The same things were measured in two ways. Each way mixes the same 10 hidden numbers, adds some noise and spreads widely along 5 directions of its own, which tell nothing about the thing.
(in the rows, 128 means zero)
Some things both ways: the first way, then the second way.
[ 96 136  94 127 158 152 123 128 149 165  81 157 136 100 122 110 104 131]
[144 106 131 131 156 113 184 122 186 111 119  92 116 108 178 170 105]

[153 137 171  94 126 131 133 191  92 125 152 113  80 126 116 161 170 115]
[120 142 116 132 154  81  94  89 160 162 113 186 138 103 164 167 144]

[136 142 138 125 128 103 109 123 107 106 104 106 114 129 127 106 139 134]
[120  83 100 121 196 125 170 135 174 118 106 107 131 130 142 165 135]

[ 98 144 133 135 103 110 136 140 121 116 111  92 130 132 124 114  71 154]
[161  98 136 143 154 111 167 112 173 114  93 138 127 142  97 134 123]

[ 85 146 173 106  86  99  96 113  97 117 129  57 114 108 129  97 133 185]
[210  97 136 128 131 174 149  62 175 182 128 138 163 158 156 160  79]

[163 130 135 112 129 156 122 172  92 156 163 155  79 148  99 127 177  60]
[178 180 125 158 153 106  79  81 138 212 128 165 128 131 157 141 135]

[122 112 107 153 143 137 145 118 167 135 139 145 161 118 144 126  84 130]
[ 86 128 157 128 131 153 125 140 124  44 113 134 132 112 108 146 143]

[145 137 169 149 161 106 117 138 124 108 112  56 130 138  97 135 146 111]
[103  99 103 113 168  91 177 154 152 168 146 107  98 117 141 130 135]

[ 80 139 125 177 116 113 137  86 180 142 112 120 167 103 165  94  73 175]
[204 122 114 157 159 139 121 137 125 117 132 112 103 164 112 130 105]

[133  95  73 118 139 142  97 154  89 126 132 119 105 129 107 104 184  84]
[163 199 124 116  89 132 128 132 100 176 123  87 148 129 168 119 129]

[100 143 165 155 136 118 112  98 124 124 130 124 125 122 157 131 152 135]
[115 148 164 130  89 185 142 173  71  90 132  79  97 122 157 111 103]

[148 125 105 118 144 104  56 169 139 122 147 159 114 145 119 177 159 100]
[ 99 151  99 135 147 101 107 137 153  57 133 141 154 127 114 120 123]

[160 152 111  63 128 119 100 136 102 104  84 131 143 145 118 172  98 149]
[125 169 129 104 152 157  71  94 122 164 124 183 158 136  91 146 135]

[142 125 141 118 165 102 113 148  93 112 159 136  63 174  98 169 197  75]
[105 168 132 125 128  96 139 149 144  26 106 116 138 107 103 157 115]

[107 135 115 153 143 176 134 117 118 142  98 130 178 128 151 151 127 112]
[127 149 139 128 117 112 110 135 124 176 115 114  89 138 143 100 151]

[149 141 106 115 134 159 105 203 148 126 112 115 145 147  66 166 100  84]
[ 59 116 146 106 120  75 123 145 105  98 108 199 120  71 112 133 178]

[ 97 161 151 139 104  40 157 126 154 102  98  75  98 156 150 158 124 187]
[180 159 118 140 135 117 170 148 148 146 155  98 122 145 119 171  95]

[175 118 100 114 130  96  83 161  65 168 150 104  90 157  95  56 137  83]
[ 93  84 160 149 162 170 175 109 166 107 120 115 145 130 128 142 150]

[134 135 164 123 116 130 146 156 113 130 160 128 105 127 135 132 115 125]
[203 196 147 175 115 148  88 118  83 126 112 141 125 151 103 106 105]

[154 121 111 127 111 114 120 114 135 127 140 141 128 145 120  99 119 117]
[138 134 166 132 113 184 127 163  95  40 118 127 123 148  71 110 121]

[ 99 162 185 155  91  77 136 110 117 117 124  96  98 138 163 112 143 164]
[125  88 124 138 165 132 145 135 151 153 122 121  95 133 161 148 130]

[125 153 165 115 143 107 158 186  81 146 101  62 127 121 149 166 100 160]
[112 117 153 152 135  83 139  89 195 128 104 159 120 130 117 125 144]

[112 120 133  98 104  76 110 148  90 121 153  79 122 116 164 131 106 182]
[136 119 116 141 153 136 151  78 205 139 113 126 173 163 130 142 104]

[ 98 123 103 155  94 144 150  86 119 101 141 163 131 155 141 118 122 122]
[191 179 134 134 111 127 141 172 100 126  84  80  89 162  97  77  99]

Other things, the second way, with their names:
k665: [124 165 108 112 151 100 152 108 150 204 120 116 136 114 147 142 116]
k611: [124 144 112  83 146 179 102 140 115 127 158 116 140 131 140 168 104]
k74: [143 141 140 133 134 131 120 118 135 125 134 153 121 109 142 154 103]
k670: [190 144 118 140 156 112 124  79 138 222 125 141 129 111 191 166 129]
k316: [130 191 156 114 102 167  94 109  81 190 133 143 135 109 153 122 128]
k11: [123 121 117 123 168 120 111  65 167 151 126 168 163  90 193 192 129]
k804: [173 195 161 122  68 126 172 134 165 159 121  79 138 171 103  95 104]
k889: [198 123 135 156 139 135 120  97 186 194 130 131 103 169 161  96  87]
k140: [ 83 144 156 114 132 192 132 174  76  88 134 100 105 121 103  86 115]
k329: [148 130 135 140 131 143 158 113 159 158 118  98 129 134 179 146 101]
k447: [ 99 115 100 109 171 109 120  97 168 176 105 146 141 120 173 154 129]
k492: [ 63 140 142 101 118 152 128 118 117 166 127 135 149  85 200 128 141]
k515: [111 152 163 118  93 128 121  99 110 147  99 156 136  94 165 155 141]
k185: [ 90 138 121 101 127 103 146 142 135 176 109 101 102 107 175 114 135]
k148: [175 173 168 137  65 166 132 140 112  86 122 107 133 147 120 109  84]
k224: [ 95 191 142 107  87  84  77 127  85 167 123 184 120  85 156 129 149]
k399: [157 175 121 167 173  85  56 116 115 102 122 179 101 123  86 138 138]
k644: [121 148 148 153 159 174 115 105 123 177 123 118 123 125 162 142 143]
k526: [197 140 103 109 151 119  76 120 103 174  95 155 104 129 169 146 115]
k837: [188 178 133 155 159 155 126 157 133 117 120  87 100 162 107 122  91]
k669: [123 150 119  94 133 124  70 151  60 154  77 178 101 111 126  97 133]
k41: [104 166 163 121  91 156  59  90  85 152 150 184 132 107 138 128 133]
k523: [192 146 136 134 139 109 151 151 100 112 100 121  93 139  61 102 106]
k170: [131 112 124 135 162 137 135 181 112  42  68  91  85 137 132 120 126]
k642: [104  98 164 153 111 104 133 131 138 112 119 137 105 137 123 132 199]
k683: [164 169  94 165 196 117  55  94 113 165 102 158 133 134 146 148 151]
k759: [125  97 129 135 175 166  94  81 135 130 134 149 136 121 152 182 149]
k732: [ 70 135 132 133 179 125 161 107 178 141 113 119 144 102 142 150 142]
k632: [112 166 141 122 131 159 182 134 144 103  92  76 165 138 109  82 102]
k708: [ 79 136 160  99  98 148 125 156 109  94 129 106  93 101 151  90 109]
k813: [120 192 160 124  88 155  97 104  77 167 111 148 143  90 187 137 127]
k626: [ 97 157 144  94 108 208  84 135  51 145 157 124 131  99 177 154 112]
k609: [112 115 113 150 198 138 155 147 139 114 111  92 110 123 143 149 131]
k268: [150 112 156 164 132 141 192 117 146  84  79  84 129 139 118  99 122]
k786: [149  68 141 140 125 143 237 143 169 191 111  61 118 147 193 129 130]
k14: [166 115 154 161 140 111 169  68 198 180 141 142 143 136 128 157 131]
k478: [160 160 125 134 167 157  46  56 150 165 157 193 160 152  97 187 128]
k53: [212 174 102 126 138 142 103 176  75  85 100  88 104 162  98  94  84]
k656: [198 143 121 149 143 102 114 140 121  69 113 159 124 136  82 134 110]
k228: [197 149 113 116 150  62  92 151 100  80  96 186  87  93 107 140 107]
k456: [152 163 140 127  98 127 138 151 116 100 114  96 122 141 114  76 121]
k753: [140 155  92 144 142 120 119 150 116 117  96  92 134 150 153  90 131]
k304: [184 178  85 145 139  50 111 130 164 156 113 122 144 156 135 142 154]
k911: [165 171 140 119 110 161  61 119  92 157 160 176 132 143 109 132 104]
k27: [139 176 140 110 118 143  78  65 139 203 126 171 161 128 147 139 133]
k629: [127 164 141 136 149 146  96  73 160 180 140 172 165 138 117 149 137]
k274: [121 119 142 145 144 124 156 142 157 112 115 106  92 143 113 122 112]
k951: [169 105 123 138 151 135 147 117 145 130 123 104 130 132 169 166 139]
k817: [ 43 121 173 100 137 136 121 116 143 139  92 145  98 107 124 125 166]
k363: [188 133 109 118 181 172 101 101 125 170 122 164 144 165  78 136 100]

Some of these things the first way, each followed by its name:
[ 98 111 124 194  75 174 109 112 133 113 173 107 139 133 127  76 151  83]  k786
[145 126 104 115 109 107 124 147 118 128 147 133 119 156 131 140 120 124]  k629
[128 154 117  90 120  70  81 128  98 157 119 111 103 172 133 145 131 145]  k478
[158  82 106 103 144 162 192 129 100 119 142  95 149 133 132 141 151 119]  k804
[131 144 172 143 136 156 149  91 111 101 107 162 128 100 163 122 150 135]  k170
[126 161 196 153 138  88 124 178  73 132 127  33  76 171  97 142 173  93]  k14
[156 110 168 139 160 189 121 142 122  92 158 141 134  99 112 150 181  83]  k492
[138 139 160 112 161 140 172 117  67 123  92  97 158 126 153 151 106 150]  k817
[126 140 130 163 141 123 111 105 132 118 126 171 122 136 141 114 108 108]  k609
[ 82 148 190 170 111 103 174 104 176  99 155 125 113 122 148 145 117 164]  k74
[ 89 128 128 150 116 115 172 114 156 101 115 120 158  98 164 127  62 191]  k316
[125 134 110 135 114  62 156 153 141 169 152 148  85 154 133 102  83 139]  k399
[108 147 118  92 129 131  81 146  90 160 107 132 116 122 133 133 133 129]  k329
[ 92 101 147 185 138 170 148  89 132  96 168 128 143 129 140 132 156  98]  k185
[127  96  76 154 155 184 102 123 143 138 144 156 162 129 109 114 138  70]  k456
[147 133  97  60  88 165 101 141  99 123 127 162 132 122  97 106  93 133]  k669
[ 86 121  94 198 124 199  40 117 152  97 153 209 160 135 150 166 151  53]  k753
[ 99 148 161 140 141 128  99 146 133 117 126 131 103 113 122 150 149 120]  k11
[146 143 123 131 129 126 153  88 128 123 115 195 109 149 146 122 138 120]  k837
[116 133 103 145 105  41 113 143  89 112 143 139  70 178 138 110 115 128]  k732
[128 109 189 149 181 148 166  90 131 121 140 103 156  84 147 136 160 141]  k708
[136  90 101 140 145 151  86 102 114 194 182 133 125 122 103  39 137  82]  k759
[127  73  74 153 122 121 120 118 119  80 190 155 130 137 122  94  96 108]  k632
[136 120 142  93 154 137 115 157 113 174 151  84 147 106 119 140 107 138]  k41
[190 114 117  50 134 170 104 112 114 128 141 134 157 120  74  98  83 120]  k363
